The rows are grouped in 2 different ways at once. Each group adds its own fixed numbers to the row, and there is some noise. The rows also spread widely along 4 directions, which tell nothing about the answers.
Known rows, each followed by its group in each grouping:
[ -6.2   6.3   1.4   5.7  11.4   1.9  -6.2 -13.7 -21.8  -0.7  -7.7  28.0
  -1.2  -3.2 -11.4 -12.5 -11.3 -42.7   6.6 -15.9  19.8  -0.4  -9.9]  A X
[ 11.3 -16.2  -5.7  -3.6  16.4  -3.6   3.6   8.4 -24.8 -11.2 -10.3   5.7
   1.4   0.4  -0.3   1.5   5.4   3.2  12.8 -17.1  10.7   0.6   1.0]  H B
[ 20.7 -14.8  -3.8   4.3  -1.0 -20.3 -18.0   4.7 -16.5 -23.3 -12.7   7.9
  -8.4   0.0 -16.2   1.3  13.6  -3.3   4.6  -8.3   6.8   0.2   5.8]  T X
[ -6.0  10.1  -3.8   1.6  -5.0   3.2  20.4 -10.9 -14.6   1.3   6.3   7.1
 -20.1 -10.6   3.6  -2.1 -19.0 -31.9 -10.8  -3.8   6.2   8.3   6.0]  A Q
[  0.9  18.0 -16.6   4.3  -9.4  -1.4  35.5  -2.1  -4.6  11.0  11.5  -6.9
 -19.5  -5.8  16.5  15.7 -12.4   3.7 -23.0  -5.4   3.2  -3.0   5.2]  H Q
[ -7.1  11.2  -4.3  -3.3  18.2 -11.9  16.5   7.4 -18.1   5.8   4.7   8.2
 -11.2  -1.4   3.4  11.3  -9.8 -13.4 -11.0  -1.6  13.0  17.4  -1.9]  T B
[ 13.5  -1.9  -5.9  -5.8  17.0   1.8  11.8  10.3 -23.9   5.6  -6.1   4.1
  -2.9  -1.0   9.2  10.4   4.1  -5.8  16.4  -7.0  13.2   9.1  -1.0]  H B
[ 23.3  -5.3   1.0  -7.9   5.2  -5.0  11.4   4.0 -20.9  -7.0  -2.3   3.7
 -11.1  -1.9  -1.9   8.8  -8.3 -37.4  21.9  -3.9  14.8  15.5   9.3]  A X
[  2.6 -14.1   9.0 -10.2  24.5  -7.8 -17.9   1.4 -30.7 -24.9 -31.9  16.3
  14.2  -9.8  -9.7   7.7  14.2 -13.8  15.0  -5.6  17.6  19.0   2.2]  T B
[  3.7  -0.6  -4.6   1.9  21.1  -9.6  -8.5  12.5 -25.3  -2.6  -6.9   8.1
  -5.7   6.8  -5.7   4.0   7.5 -16.8   9.1  -5.2   6.7  12.8   6.0]  T B
[ -3.5  -0.7  -5.5  14.6  11.2 -21.0  -2.5   5.0 -22.4 -10.1 -10.5  13.1
  -2.5   1.3  -9.7  -9.7  -5.6  -2.0 -17.1 -19.4   9.4  -2.4  -5.0]  T B
[  2.9 -17.1  -9.5  -2.0  19.1  -0.8 -12.2   6.2 -20.8 -10.4 -16.3  15.1
   6.5  -1.5 -10.0  -7.7   5.4  -2.0  10.0 -19.4   8.0  -3.7  -6.4]  H B
[  2.5 -11.0   4.3   1.3  16.5 -12.0 -15.5   2.5 -31.9 -17.5 -25.4  11.7
   7.8 -12.3 -16.8   1.4   8.6 -10.6   6.2  -6.9  13.5   7.0  -1.6]  T B
[ -7.0  -1.2   1.9  12.2  -4.1  -6.3  -4.5  -4.8 -18.5 -19.3  -7.1  15.7
  -1.9  -8.2 -18.3   4.1  -0.5  -3.0 -23.0  -3.9   0.3   7.4   2.9]  T Q
[ 10.6   5.0  -6.6   8.4   0.8 -26.5   4.7   0.0  -7.4  -6.8   0.7   7.6
  -6.5   0.3  -3.9  12.4  -3.6  -8.0 -23.6  -6.4  12.8  -2.1  -0.4]  T X

New rows, each followed by its group in each grouping:
[ 25.5  -9.4 -14.9   5.3  -2.8  -1.0  -6.6  11.7 -10.2   1.5   6.5  10.2
 -12.4  13.1  -3.4 -13.1   9.5  -2.7  18.6 -22.9   3.4 -20.8  -1.8]  H X
[ -5.7   5.4 -14.8   7.2  13.6   5.4   9.5   6.1 -18.5  10.6  -0.7  14.6
  -3.9   0.9   7.3  -4.2  -3.2  -3.7  -7.3 -19.6  10.5  -4.9 -13.9]  H B
[ 22.6 -15.4 -12.3  -3.0  -4.9 -11.6   4.1   3.0  -8.6 -19.7  -7.9   2.8
  -5.5  -3.6  -3.9  13.9   2.1   2.5  -6.3 -22.9  15.4 -10.7   3.2]  H X
[ -2.3   6.6  -9.4  -6.3  22.6  10.5   3.0  10.4 -19.7  19.8  -3.4  12.7
  -3.5   4.0   6.8   3.1   9.6 -16.5  36.7  -7.9  11.1  17.5  -3.9]  H B
[ 26.0  -9.4 -10.5  -2.3  -6.5  -3.4  -4.3  15.7 -16.8  -7.2  14.2   4.0
 -21.5  13.5  -3.6  -8.5  -1.9 -31.8  28.1 -13.5   2.7   1.9  11.8]  A X
[  4.0  -3.6  10.7  -4.7  14.9  -9.2 -22.3   3.6 -21.3 -10.0 -12.4  19.5
   7.3  -4.4 -12.0   9.1  16.0 -29.0  21.7  -1.2  14.3  16.7   2.2]  T X
[-14.8   3.0   7.2  -4.6  19.1  14.2 -20.0  -3.1 -23.4  -4.5 -12.5  23.7
   4.9  -9.9  -9.8   0.3  11.8 -29.8  25.5  11.6   4.0  28.6   1.3]  T Q
[ -6.2  -0.9   1.9   5.9  -2.4  -8.6  -8.4  -7.6 -20.3 -20.4 -14.4   7.1
  -0.2 -13.2 -10.6   7.0   4.1  -5.3 -20.2  -3.2   7.3   5.2   3.5]  T Q
[ -3.7   1.5  -3.7   7.9  16.0 -16.0   0.7   2.8 -18.8  -5.2  -5.6  19.4
   3.2  -2.8  -4.3  -0.3  -2.5  -6.2 -22.5 -10.1  13.7   2.2  -3.6]  T B
[ -9.5   0.5   1.0  10.4   6.2   3.1 -13.4   0.7 -18.7  -9.7  -5.2  17.6
  -0.3  -3.4  -6.2  -3.5   7.4 -14.2   0.0   3.5   0.4   7.3   1.1]  T Q
[ -2.8   4.5  -3.2  14.0   0.9  -1.1  -4.2   1.1 -21.7  -0.1   4.1  10.1
  -6.4   5.1  -4.5  -5.6  -1.4 -13.3  -5.3  -1.3  -5.6   6.1   5.5]  T Q
[  7.5  -3.4  -6.6   6.5  14.5 -15.8  -0.7  10.6 -22.0  -5.9  -1.3   9.9
 -16.0   4.4  -5.0   4.4  -4.1  -6.4  -2.6 -11.9   5.7   5.9   0.7]  T B
[-11.7   6.6  -8.3   2.6   8.6 -11.0  23.2  -2.0 -23.7   5.4   5.9  12.1
 -13.3  -2.6   8.3  -5.6 -24.2 -23.3 -17.2 -12.7  18.7   2.8  -7.6]  A B
[ 16.5  -5.6 -10.7  -0.5  -5.3   2.0  11.0   1.7 -14.0 -12.7  -7.1  -4.4
 -15.1 -14.4  -0.3   9.4   3.4   5.1   2.9  -6.4   0.7   1.8   3.5]  H Q
[ -5.7   1.2   2.6   6.1   3.7   0.4  -1.4   2.5 -20.1 -11.6  -4.9   8.4
  -8.1  -5.9  -7.4   5.8   2.3 -16.0  -9.9   4.9  -0.7  13.1   2.2]  T Q
[ 21.5  -3.5 -19.3   3.0  -7.4  -8.6  10.4   4.7  -8.8   2.6   6.5   3.9
 -12.4   6.0   4.7   5.5  -5.5  -3.1  -1.2 -18.9   4.4 -11.7  -2.1]  H X
